There are 5 ways to turn a row about zero (a turn may also mirror it). The second row of each pair is the first, turned, with some noise. The first 45 pairs use one turn. New pairs use 2 turns, one after the other, and a turn may come again.
(in the rows, 128 means zero)
Some pairs, each with its turns in order after it:
[141 103 105  99 163  99 167 151]
[ 91  75 118 149 142 131 121 163]
segi

[218 102 105 101 112  96 139 135]
[ 70 154 145  74 111 136  74 102]
sopa

[103 113  96 131  91 124 157 119]
[145  91 125 179 133 116 139 128]
gefup

[122 146 117 146 112  81 117 179]
[155 105 153  85 174 119 111 120]
sopa

[ 69 172 138 116 157 118 110  94]
[155 160  88  95 117 142 186 132]
zakof

[106 186 122 158 113 120 143 127]
[158 174 129 103 154 137 131 157]
zakof

[140  67  94 120 129 166 107 135]
[ 81 115 144 147 118 134 108  70]
zakof

[106  52 184 102 103 119 140 150]
[139  64 154  96 174 133 135  72]
gefup

[112 157 138 123  99  84  82 122]
[137 100 104  79 156 152 140 146]
zakof

[162 123 125 159 101 146 112 117]
[164 131 140 120 143 113 111  89]
segi

[112 101 139 135 120 123 220 163]
[ 69  56 129 151 150 134 159 125]
gefup

[126 127 128 148 154 125  83 103]
[131 142 182 129 117 146 124 118]
segi

[151 129 114 116  77 156 101 163]
[117 152 168 123 155 172 136  89]
sopa

[157  82 152 150 133 136 148  86]
[ 79 150  82 146 129 117 113 140]
sopa

[109 146 126  64 174 112 116 179]
[150 116 101  88  51 111 120 121]
zakof

[129 109 108 116 175  75 169  83]
[139 114 141 132 125  64 193 114]
zakof

[ 40 107  97  91 164 109  98  81]
[153  84 173  84  56  83 161 140]
Pap

[136 208 186  86 173 187 107 132]
[205 134 104 150 132 151  97 222]
Pap

[141  89 117 121 115 167 145  66]
[147 151 141 161 193 106 154 131]
gefup

[118 127 151 148 118 122 147 183]
[151  95 111 123 167 153 105 117]
sopa

[148 107 120 134 127 141 130 192]
[ 83 123 119 107 150 161  96 135]
Pap

[106 121 110 116 129 106 142  69]
[154 123 172 156 135 101 131 161]
gefup

[169 112 125 127 107 135 155  93]
[154 147 112 122 157 120 128  82]
Pap

[150 164 125 119 144 134 184 122]
[172 151 168 145 105 107 136 151]
zakof

[150 144 133  98  91 112 143 110]
[129 142 102 166 151 100 141 118]
segi

[ 45 127 159  73  87 166 126 127]
[145 126  62  99  37 121 134 153]
Pap

[186 102 105 199 126 143  92  85]
[168 117 194 124 162 141  94  62]
segi

[ 90 168 148  93 156 176 141 119]
[143 174 122 133  71 162 154 139]
zakof

[108  97 155 154 157 118 136 131]
[ 95 121 130 112 109 169 104 119]
segi

[113 151 173 148 176 167 136  77]
[139 125  97 207  95  97 130 133]
sopa

[112 142 142 145 143 132 112 150]
[115 135 142 137 116 141 125 165]
Pap

[102 135 123 172  73 136 134  70]
[127 174 122 161  90  74 142  91]
Pap

[164 147 191 102 161  95 112 171]
[110 160 120 157 114 124  55 178]
segi

[113 166 132 133 140 115 152 124]
[159 109 116 120 111 105 128 115]
sopa

[120 152 130 100 125 110 168 136]
[140  97 113 100 101 131 135 108]
sopa

[ 63  92 137  82 131  84 139 143]
[152  50 171 120 132 145 100 130]
gefup

[157 121  77 120 164 177 132 126]
[139  91 167  99 178 115 139 153]
segi

[139 133  88  91 118 131 149 138]
[134 142 133  90  93 151 136 120]
sopa

[127 108 164 127 141 137 101 132]
[141 132 133  86 143 138 131 114]
gefup

[107 113 169 139 163 106 148 178]
[128 137  70 143 100  85 104 152]
zakof

[148 161 110 137 134 124 152 125]
[ 92 146 123 151 114 124 130 152]
gefup

[101 125  92 158 143 136 138 146]
[144  94 130 109 116 156 148 136]
segi

[122 176  33 137 157  89 114 140]
[101  52 178 160 148  74 100 138]
Pap

[105 156 123 112 160 110 110  87]
[166 105 155 137 113  96 153 152]
Pap

[ 74 129  92 123  99 137 117 102]
[186 118 130 170 120 143 138 143]
gefup

New pairs. What belongs after each?
[118 153  96 122 104 138 164 103]
[146 106 154 139 141 151 100  90]
segi Pap

[116 136 123 127 101 153 130 141]
[136 163 106 139 126 127 133 124]
gefup sopa

[106 160 160 143 115  81 131 128]
[190 132 132 109 145 127 146 111]
segi segi

[114 110 135 100 138 106 118 116]
[ 96 137 147 123 120 106 135 136]
zakof zakof

[ 95  82 179  89 129 117 162 114]
[108 111  88 195  89 118 152 126]
gefup zakof

[156 126 170 239  82 145 125 146]
[139 164  60  51 100 132 121 197]
zakof gefup

[128 171 132 113 116  93 166 102]
[117 101  99 133 152 183 127 124]
zakof Pap

[126 123 134  87 158 157 125 154]
[119 119 103  81 145 129 108 151]
Pap Pap

[156 113 131 111  93 121  46  97]
[170 137 120 161 192  87 161 147]
gefup Pap

[141 128 114  90 163  98  87 128]
[126  98 125  93 138 186 139 116]
Pap Pap

[122  78 162 133 139 136 144 172]
[108 152 107 137 111 143  96  72]
sopa zakof

[134 107  89 169 122 194  73 213]
[129 142 222  85 132 124 131  43]
gefup zakof

[175 145 119 141 166 108 164  74]
[163 134 129 190  86 105 159 106]
sopa segi

[122  84  96 111 174 146 166 126]
[ 91 122  81 125 134 109  76 150]
sopa Pap

[119 163 168 115 109  96 116 108]
[121 133 149 137  87 105  80 118]
zakof zakof

[176 112 201 108 153 122 126 150]
[137 114 134  80 180 126 128 186]
Pap segi

[118 143 136 167  99 130  98 125]
[157 134 106 146  99 160 138 136]
Pap segi

[196 161 124 129 163 163 142 172]
[127 101 169 131 105 104  66 179]
segi segi

[125 133 117 132 140 108 138  92]
[127 116  96 115 105 122 109 124]
zakof sopa

[153 148 187 161 110  96 162 192]
[133 115  60  81  83 109  74 107]
zakof gefup

[136 183 163 142 111  68 198 103]
[111 145  91 138 145  64 210 156]
Pap gefup

[125 148 176  76 131  85 110 164]
[ 66 111 108 148 154 155 139 175]
sopa sopa

[139 107 193 101 105  72 120  96]
[ 68 101 120 122  69 151 162 102]
sopa segi

[157 132 154 147 119  82 172 138]
[107  99 123  97 124 132 166  78]
sopa zakof

[121 154 133  99 120 116 114 146]
[108 112 147 120 104 143 107 130]
zakof zakof

[166 135  89 143 168 121 154 140]
[106 126 133 186 130 117 107 166]
Pap sopa

[141 108 103 121 156 126 115  90]
[107 131  81 128 113 103 128 133]
zakof sopa

[169  99 117 126 171 143 176 138]
[102 137 107 113 128  69 102 162]
sopa Pap

[126 109 157 151 141 139 116 101]
[150 108 132 126 101 162 127 127]
sopa segi

[128 106 128 126 131  96 104 101]
[146  82 116 128 129 119 128 142]
gefup zakof

[140 116 166  73 118 124 154 156]
[168 163 151  93  90 123 140 147]
gefup Pap

[160 160 134 125  80 113  77 158]
[102 147 173 160 111 181 114 162]
zakof sopa

[ 96 112 134 162 186 113 153 104]
[110 119 114 123  76  86  90 151]
gefup zakof

[ 98  79 157 112  90 112 139 116]
[166  99 105 111 152 155 154 166]
zakof sopa

[125 127  95 113 130  80 128 141]
[ 86 124 110 143 121  97 150 122]
Pap zakof

[ 93 110 106 132  94 133 122 124]
[119 152 141 123 163 131 119  95]
gefup Pap

[187 141 117 162 118 182  87 185]
[154 139 100  77  81 187  92 175]
Pap gefup

[106 140 137 117 113 108 133 105]
[116 130 122 140 137 130 131  87]
Pap Pap

[119  90  88 160 114 144 163 142]
[186 150 170 131 128 136 140 126]
Pap gefup

[141 203 140 109 125 120  96 133]
[135 142 139 110 142 200 118 163]
gefup zakof

[ 96 152 178 128 128 192 118 127]
[ 88 132  80 158 162 103  91 158]
Pap Pap

[160 147 133 110 150 125 134 129]
[132 127 120 135 143 108  96 104]
zakof segi

[133 138  96  97 137 161  71 106]
[ 91 132 150 123  99 154 174  95]
sopa gefup

[103  90 179 104 116 107 153 115]
[122 113 136 141  67  76 120 127]
segi Pap

[109 120 117 117  92 129 125 139]
[131 122 147 121 148 135 118  94]
gefup segi

[156 186 135 119 139 172 124 151]
[149 114 133 149 131 109  82 193]
segi segi

[ 95  78 120 141 142 134 151 130]
[159 146  83 118 104 109 142 127]
Pap Pap

[120 174 125 115 164 100  85  97]
[132 112 201 157 107 109 132 121]
zakof zakof

[164 128 147 124  98 102  78 115]
[137 172 179 140 104 108 117 115]
gefup gefup

[111 158 145 136 120 156 102 194]
[ 99 104  70 120 171 111 123 144]
segi Pap

[134  97 137 141 153 102 133 144]
[176 124 115 116 142 135 137 115]
segi gefup

[189 153 114 138 147 180 127 127]
[189 103  92 131 124 148 118  86]
Pap zakof

[147 158 121 134  94 141  93  92]
[173 158 120 156 153 143 131 124]
gefup segi

[133  98 169 111 169 138  93 115]
[116 153 156 108 151 157  81 135]
gefup gefup

